The first 8 rows are patterns. Each new row is the sum of 2 different patterns, raised or lowered, with some noise. Before adding, each is slid sideways (what falls off one end comes back at the other) and multiplied by a number that may be negative. Names go in the order of the patterns.
Known rows, each followed by the names of its patterns:
[  8.4 -21.0  14.4  -9.8  -6.0  20.0   2.1  17.0 -13.1 -13.3  -4.4  13.1
 -17.7  10.7 -12.8 -19.6   9.3   0.2  12.7  16.1  -5.5 -20.8 -12.0 -16.7
 -17.4   7.0 -20.7   0.6 -22.4 -18.1  21.6  19.0  16.6  -7.7   4.5 -11.0
 -19.7]  Z11
[  2.5 -12.2 -17.6 -19.2  -1.0 -11.8   9.4  10.4 -13.8  19.8  13.6  19.5
 -22.2   9.8   1.1 -20.9 -18.9   6.5  16.7  19.7  -8.3  -3.8  -9.1  -0.1
 -15.8  10.7  -4.3   1.3 -10.9  -0.4 -20.0  10.9  13.9   8.2  -7.1  -7.1
  17.8]  Z599
[  4.1   3.4 -11.4 -15.2  21.5 -17.4  -1.0  -2.9 -14.8  21.4 -15.9   4.0
   8.6  -7.5   7.2 -21.4  -8.0 -14.4 -18.7 -16.8  -9.7  18.2  -9.7  20.8
  -1.5 -19.1  17.7 -10.8 -20.9  -9.4  -2.1  -6.2   2.5  -8.8   4.7 -13.8
 -21.4]  Z998
[  3.8  15.4 -21.8  20.2   0.2 -20.6 -10.2 -11.5   0.5 -14.1  15.0  21.5
  -2.9 -19.5  17.0  17.5   7.0  12.7 -17.1  16.2   2.4 -10.3  -0.1 -10.4
  18.9  -6.7   3.3 -16.5 -11.7  12.6 -21.4  -2.1  20.5  -8.2 -14.9 -17.6
  -3.3]  Z672
[ 19.3  17.2  -0.4  -8.6  12.8 -22.2  -4.0  21.6  -1.0  -8.8 -20.0  20.4
  10.1   3.3 -20.1 -18.2 -17.2  -0.7 -20.3 -19.2  17.5 -20.6 -20.1   3.9
  20.5   8.7  19.9 -15.8   1.0  -4.3   9.4  20.9  20.9  21.7  -7.3 -12.0
   9.6]  Z535
[ -7.8   9.7  12.4   2.0  18.6  11.1 -13.6  10.9   5.6  -1.2   5.9  10.2
  -7.3   8.0  12.8  21.9  -9.4  -0.5   7.8  20.8   0.5  -9.5  20.0 -13.6
 -18.3  -5.4 -18.7  14.1  -1.7  21.2  12.6  -4.3   1.2  10.9 -11.1  16.2
  17.9]  Z279
[  0.9  18.4 -17.4  -7.3 -20.6  10.7 -16.4  -1.3 -11.7 -17.8  -3.9  -4.6
  -7.8   2.6   0.4  17.4  -3.9  15.3  -4.8   7.4   4.9  21.1  -3.7   3.5
 -14.1   6.1 -12.3  -9.6  -1.7  20.1  10.7 -18.9  -1.7 -15.9   6.6  -9.6
  20.1]  Z895
[-18.9  -2.6 -15.6   5.0   9.0  -7.8  11.8  -5.7  17.0  22.1   4.9   9.9
 -10.1  -5.5  -1.7 -19.4  -0.6  14.3  -4.3  -7.8   2.8 -11.4  -9.8  17.4
   4.9  -5.5 -21.2  -5.5  -7.6  -7.7  12.7   0.2   4.8   6.1 -21.1  11.9
  -1.7]  Z624

New rows, each followed by the names of its patterns:
[ -6.2   3.0   5.8  21.6  -6.1  17.1  -4.9 -18.0 -19.8  20.5  27.6  23.0
  -2.8  19.3  -9.0  10.3  10.1  -1.2  22.3  -2.4   2.9  18.8  -9.7  18.7
 -15.8  -2.9   0.9 -15.1 -10.8 -13.8 -24.1   8.5 -13.5  17.7  12.8   4.9
   3.5]  Z895 Z624
[  5.7 -15.7   6.9 -12.9  -0.7  18.7 -17.8  -8.3  -9.3 -10.8 -16.0  28.1
  -6.8   7.9  -9.8  -7.0 -19.7  15.3 -11.6  -9.5 -27.6  -1.4   2.5  -8.0
 -19.4   4.4  10.6  -3.9  12.0  29.2   5.4  25.8  -6.0  18.9 -17.1  -3.8
  -2.8]  Z279 Z895
[  9.2  11.0 -20.4   4.4   2.2  20.6  18.3  -8.4  31.2   0.4 -12.5   9.6
  20.3  24.0  14.3  -4.8 -16.5  21.9 -12.5   6.4  17.4  10.0  19.0   7.6
  23.8 -11.0 -11.7   5.4  20.4  -6.3 -20.6  -7.8 -17.1  26.7 -14.3   2.4
  20.4]  Z599 Z672
[ 29.9  -9.5  16.4   3.2  -6.9 -25.2 -12.8  -0.9 -14.2   9.9  14.0  -8.0
  20.7  -8.5  20.3   4.7  -2.0  -3.3  -5.5  17.2  25.4   4.9  -6.0   5.2
   0.4   5.1  13.0  -5.7  16.1   0.3 -21.7   6.6   9.7  17.0   9.3  29.0
  -1.9]  Z11 Z895
[-21.8  -7.4   7.4 -17.5  -5.8   5.0   7.1   6.7   8.5 -10.1 -16.2  -2.4
 -30.6 -11.1  -0.5 -12.1  -4.9   5.6 -11.3 -16.5  -0.4 -22.5  -3.8  -5.0
  -3.2  -0.2 -22.5 -17.1  -0.7   9.0 -36.8  12.0 -10.6 -19.0  -7.5 -34.0
   0.7]  Z998 Z672
[  5.5 -31.4   9.3 -15.2  14.3   3.9 -12.5  -3.8   5.3 -18.2  20.0   8.2
  22.8  11.3   0.3 -29.7   7.4   3.1   1.9  30.1  -0.1  18.0 -18.1   9.6
 -28.1  -1.7   9.1  34.7 -22.1   2.4  -5.6   0.4  27.7  -7.7   1.2  15.1
  -1.1]  Z672 Z895
[-32.0  22.1   5.3  28.3  15.7   4.8  -2.9  15.3 -16.1  22.5  17.7   5.5
   2.2   4.0  -2.7  20.2  16.0 -25.8  10.1  10.2  10.7  18.0   8.7   1.4
   2.9   5.7  29.7 -20.8  -8.6  -6.5  38.1  -5.8 -10.7  36.1   0.2 -22.9
 -15.6]  Z599 Z279
[ 13.8  -8.7  -6.1  22.2   5.2   3.8 -15.9 -15.2  -1.9   1.3  -3.8  11.1
 -13.3   3.1  14.3  13.4  -6.2  16.9  -2.3 -21.1 -15.2  -4.8   2.1  16.9
 -16.7  -1.4 -19.3  -9.2   1.3  15.5   7.2  -2.7  -1.8  -5.5 -20.0  12.1
  -1.3]  Z11 Z599
[-14.7   8.1 -14.7 -24.0 -17.4  -6.0 -36.5  -1.9 -19.3 -16.4   0.1 -16.1
 -29.3 -12.5 -17.3  -1.4  -6.0  -6.6 -11.6 -14.7 -13.4  26.8   1.1   8.9
 -24.3   2.9 -25.2 -29.1  -4.3  -0.7  10.8 -31.9 -13.1  -7.9   0.2  -2.2
   4.0]  Z11 Z895
[33.8 31.7 44.7 53.3 40.1 45.7 23.2 13.3 28.9  2.1 25.4 49.4 15.4 23.8
 38.4 20.1 18.0 48.3 28.7 24.2  6.1 29.7 28.3 18.5 38.6 31.2 39.9 25.2
 14.7 39.7 26.6 17.7 16.0 17.9 27.2 34.0 24.0]  Z998 Z624
[ -1.9   4.7   8.7  -3.7   0.2   0.1  21.0  -9.5  10.9  -0.1   9.8   2.7
 -14.0   3.6  28.6  -4.3 -14.6   3.4 -10.8  -6.1   6.6 -24.4  24.5  -0.8
   5.9   2.2  -8.3   4.2   1.5   5.3  25.6  13.9 -18.4  18.6  20.2   8.1
  22.2]  Z672 Z279
[ 26.9  -9.9 -17.8  -2.7 -14.3  11.8 -25.7 -27.0  21.4 -29.3 -16.0  -8.8
  -1.4   2.3   9.1  -6.0   2.6  -5.7  23.8  18.7   6.2  22.6  -3.1 -14.7
  16.8  24.4   0.0  -6.9  -4.9  27.4 -17.8   2.8  24.2 -10.9 -11.0 -23.0
  10.9]  Z535 Z624
[ 24.4  -8.3 -10.3  21.9  13.3  11.1  13.0  -5.7  -8.0  -0.2  -2.0  -8.7
  18.7 -14.3  10.9 -14.4  -3.0  23.3  29.7  13.7  -6.3   7.0  -0.1  -5.8
   5.7 -12.4  22.1   5.0  11.5  21.0  10.9  15.4 -10.9   2.8  -3.2  10.0
 -17.2]  Z11 Z599
[ -5.0  31.3  14.5  -0.7   6.0  16.4  16.7  -3.4  -6.2   0.3  24.3  33.1
  29.2  -3.3  23.7  13.9  -2.1  21.8  36.9   6.4   1.2  -9.0 -10.0  10.7
  14.8   4.8  -2.3 -15.1 -20.3 -10.5  12.8  14.1  -1.1  -8.1   3.9   7.3
  24.8]  Z535 Z895
[  4.2  -5.0  21.3  16.2  17.3 -12.0  -7.2 -12.8 -14.4  18.0  24.6  -6.6
  -7.4  -1.0  18.2   9.6  -5.1  33.7  22.3 -14.5   2.3  26.9  20.2 -22.9
  -6.4  -7.7  34.9  23.7  37.4  15.9  25.3  25.6  -6.2  21.3  33.8  12.0
 -18.4]  Z535 Z279
[ 11.5  -9.1  14.3  -6.4   1.7  15.4  21.5  26.8  -8.9  18.3   8.0  19.4
   7.6  22.0   9.0  26.8 -13.9   3.5   1.5  18.2  -4.4   8.0  -4.2  -5.6
  14.5   9.6   1.9   0.0   7.9  22.8   1.8  28.7   5.3  19.4  15.5  17.1
  13.2]  Z895 Z624
[ 12.8  -8.0 -20.6  -8.6 -10.6  -9.5   4.9  31.2  -1.3  -4.2   2.7  10.5
  -7.4  18.0 -25.3  14.2  -4.8 -20.7  -3.1 -13.0  12.0  -3.9   3.3  -1.7
 -12.9  21.4 -22.2   1.6  21.3   4.5 -13.6 -11.1 -11.2   5.7   5.2 -22.0
  14.9]  Z672 Z895
[-12.1  -4.5   4.4  -4.0 -28.2 -16.1   0.9   7.6   0.2 -31.6  13.4   5.4
 -36.2  15.2  24.3  16.4  13.3 -20.0 -15.7  -2.9 -31.8  -0.8  13.7  -7.1
  16.1 -19.6  -7.9 -10.5 -30.6 -13.7  10.2 -34.9 -29.0   2.8 -23.5   5.5
 -15.0]  Z672 Z279
[ -4.0   3.1  15.2 -13.5 -18.0 -13.7  18.1  -4.5  24.5 -20.7 -12.8 -28.0
   0.1 -12.7  -7.8  -4.0  18.8   2.9  20.6  -4.0  12.6  -2.8 -14.3   8.1
 -16.8 -20.0 -22.9   0.8 -13.2 -19.4  15.5   4.9 -13.6 -33.4 -19.1   0.4
   9.3]  Z599 Z895
[ -9.0  -3.7 -10.5  -9.9  -7.9  -3.6 -11.2   6.7  -0.5 -22.5 -18.0 -12.2
  -0.7   1.7 -12.7 -10.0  -8.2 -13.4  -1.8   3.1  -5.8 -18.0 -21.0  -2.1
 -14.3 -10.3 -10.9 -20.7 -21.2 -10.0 -23.2 -23.6   5.0 -18.5 -22.2 -18.3
  -4.9]  Z535 Z624
[ 16.5  12.2  26.3  26.3   2.5  29.8  20.5  32.1   7.2   7.8  14.5  14.6
   5.3   4.3  33.4  42.4  21.6   8.0  -1.5  28.8  -2.2   5.6  36.6  35.7
  16.9   6.9  28.5   7.6 -25.6  25.6  29.0  -3.9   1.8 -13.1  10.0  20.3
 -12.2]  Z998 Z672
[-65.8 -12.7 -18.9 -35.8 -58.0 -17.5 -37.9 -35.8  -3.1 -29.9 -29.4 -33.8
 -58.2 -24.8 -26.3 -27.8 -15.4 -16.1 -46.7  -5.5 -44.7 -25.2  -7.8 -59.7
 -59.9 -50.2 -37.8 -46.1 -13.2 -22.2 -45.2 -12.0 -50.3 -30.6 -24.1 -55.6
 -44.5]  Z11 Z279
[38.2 22.4 13.1 34.9 20.7 42.5 40.5 22.5 24.9 23.5 22.9 33.6 50.5 37.3
 38.8 43.5 15.0 45.4 33.2 45.7 41.2  9.7  7.6  8.9 40.3 25.0 36.3 34.9
 17.2 42.3 12.7 42.3 33.3 11.3 30.3  4.6 45.6]  Z11 Z624
[  6.0  -6.6  24.6  29.5   4.8  24.8 -19.7  -5.7  -7.2 -27.6  -7.7 -21.0
  10.4   1.8 -12.6   2.0  23.0 -13.5 -24.6 -20.7  -9.8  -5.1  17.2  -8.3
   9.3 -10.8   1.0 -10.1  13.2  -4.6   6.1 -27.0  -2.2  -9.0  -2.6 -10.8
 -17.7]  Z599 Z279
[18.9 26.8 31.4  2.7 11.8  3.1 18.8 13.8 30.4 18.8 26.2 -2.0 13.8 -8.5
 25.2 11.9 13.0  0.3 -3.8 10.7 14.2 15.4  9.8 25.5 29.2  4.5 25.1 10.0
 22.4 14.7 40.2 21.3 17.2 -2.3 27.0 13.5  9.3]  Z672 Z895
[ -1.9   4.6 -14.3 -16.1   5.8   4.9  -3.4 -15.0 -13.5  -5.0 -18.3  -0.8
   0.9  -2.5  -4.0 -26.6   6.6  -4.3 -15.6 -12.8 -22.1 -10.6  -3.2 -17.9
  -8.1  -3.0  -5.1  -3.5  -2.3   4.5  -5.6  -0.6 -14.7 -16.5  -7.3   4.1
  -0.1]  Z535 Z624
[ 22.4  18.1  22.6   6.2  22.0 -10.1  37.4  11.8  40.7  15.2   1.2  -8.8
   1.4  25.5   4.7  17.6  28.7  -1.3  21.0 -18.0  18.2  -1.9  -6.7  -0.6
 -11.7   0.8  22.0   8.0   5.1  13.8   6.1  25.6  20.8 -16.5   1.4  11.6
  -4.1]  Z11 Z895
[-36.0  -5.3   2.2  -5.5 -11.9   9.5   9.7 -12.5  -4.8  19.3  15.6  -5.9
  11.3   2.7  27.7  11.5  12.1   1.6   4.0  19.6  -4.3  19.3  17.1   1.8
 -27.6 -15.9  -2.2  21.2  -2.5 -12.4 -12.6 -26.2 -27.8  -7.3   8.8  15.9
  -1.6]  Z535 Z624
[  7.4 -10.2   5.1   0.4   3.2  -3.3  -5.6  19.5  -2.9   1.0  -3.6  -9.4
   6.4 -21.7   8.8  20.1  -6.0 -17.1  -7.1   8.9  -5.5  27.5  -0.1  25.2
  15.8 -16.7   0.4 -16.3  -0.7  -0.9  12.6  13.6  10.0 -16.4   5.1  22.5
   4.1]  Z672 Z279
[ 32.1  30.7  16.6  15.3   8.5  -5.1  10.3  -6.1   9.8 -16.2  17.0  -3.1
   1.0  34.7  17.0   2.9   0.7  -6.2  19.6   6.0  19.6   7.4  30.3   3.4
   7.4  17.6  19.9   0.4  29.3   7.6   8.2   5.5  13.7   7.5   5.6  -2.7
  19.6]  Z599 Z672
[ 39.1  26.1  26.8  -4.1  16.9 -15.4  -3.1  29.0  -2.7  21.1  -4.0  18.6
  31.7   4.7  13.8 -14.2  -2.9  -2.3  28.9   0.4  11.0  12.4   3.3  34.9
  -5.9  32.7  26.3 -10.4 -23.6   3.4   8.9   6.2  12.6 -11.5   4.1  -9.2
 -20.7]  Z11 Z599
[  5.4   0.6  26.5  -5.4  15.3  -3.7   5.3   1.8  24.1 -14.1  -4.2  -8.6
   0.3  13.3 -10.0   3.9  19.2  15.6   8.8  -2.2   5.5 -10.7  -3.0   6.2
 -14.2 -17.3 -22.4  33.2   2.5   9.8  18.1  20.9  -8.4 -18.4  -9.2   0.2
  15.3]  Z11 Z599
[ 16.3  13.5  21.7  -0.8  -1.5 -19.3  -3.7   9.8   5.7  -6.0   1.4  -5.0
 -20.6   2.5   3.6  -9.9  -4.7 -22.0   3.4  12.5  -4.3 -11.7  -8.7 -12.4
  -5.8  -6.1 -13.3  -2.4 -23.2  -3.1  -1.5   6.7  -9.2   7.9   0.1 -13.4
   8.6]  Z535 Z279
[26.3  7.6 14.4  7.5 -0.3 -8.5 -9.8 24.6  2.6  2.6 24.4 11.0 -3.6  3.6
 -4.8  5.2  8.0  2.5  4.5 23.7 -3.2  7.9 10.0  9.4  6.3 22.0 -1.6 -4.3
 -7.2 17.7 11.7 -5.5 -1.7 14.5 24.3 10.3 15.6]  Z599 Z279
[-23.2   0.7 -26.0 -31.1  -7.1  -5.6 -13.3  14.2   3.5 -23.6 -12.6 -16.7
  -2.9  -6.2 -20.3 -28.0 -21.8  -2.0 -36.2   8.0   2.0 -36.1   3.6 -38.9
  -2.8  -0.3 -36.1  -5.7 -32.0  10.8  14.9  -3.4 -17.0  -4.5 -27.5  -3.3
 -12.7]  Z11 Z624
[ -2.0  13.3   4.6   7.4  18.5  -9.8   9.3   8.0  -6.3  -1.3  23.4  -2.0
  24.0   8.8  18.1  26.9  17.9 -24.0   4.5  25.3   6.9  21.8   7.2   7.7
  -6.4  13.4   3.2  13.5   9.7  28.9   9.2  17.0  -0.8  28.8   8.5  -7.4
   5.0]  Z279 Z895
[ 14.6   0.5   2.9  10.7 -11.4  22.3 -13.2 -22.0 -14.2   9.9  18.1   8.4
  -4.6  24.6  19.6 -23.8  27.0  35.7  14.6  36.8   3.6  -4.9 -16.2   1.5
  30.2  11.1   5.2  27.0 -16.3  -8.6  11.3  -4.7  13.8  -1.1  -6.6  16.6
  26.3]  Z279 Z624
[ 20.6  -0.9   2.7  12.8   3.1  -2.1 -33.9 -20.0  14.3  -2.2  -2.7 -20.7
  19.3  -5.4   0.6 -17.0 -10.0 -16.6   9.6 -26.7 -25.8   0.0 -14.4 -12.6
 -13.7   8.3  10.4  19.3  -1.5  -0.5   0.6  -4.9   2.0  18.6  -5.4 -18.2
 -26.9]  Z599 Z535
[-13.7 -13.9 -14.6 -12.9 -14.1   2.3 -18.7  -9.7   0.9 -11.0   3.9 -11.2
 -23.7  -8.3  -5.9 -20.7  -2.8 -12.8 -20.5  -4.2  -8.1   4.4 -10.2 -14.1
 -16.4  -8.6 -17.6 -21.7   0.1 -25.5 -18.9 -19.2 -29.6   2.7  -3.8   3.7
  -9.3]  Z11 Z279
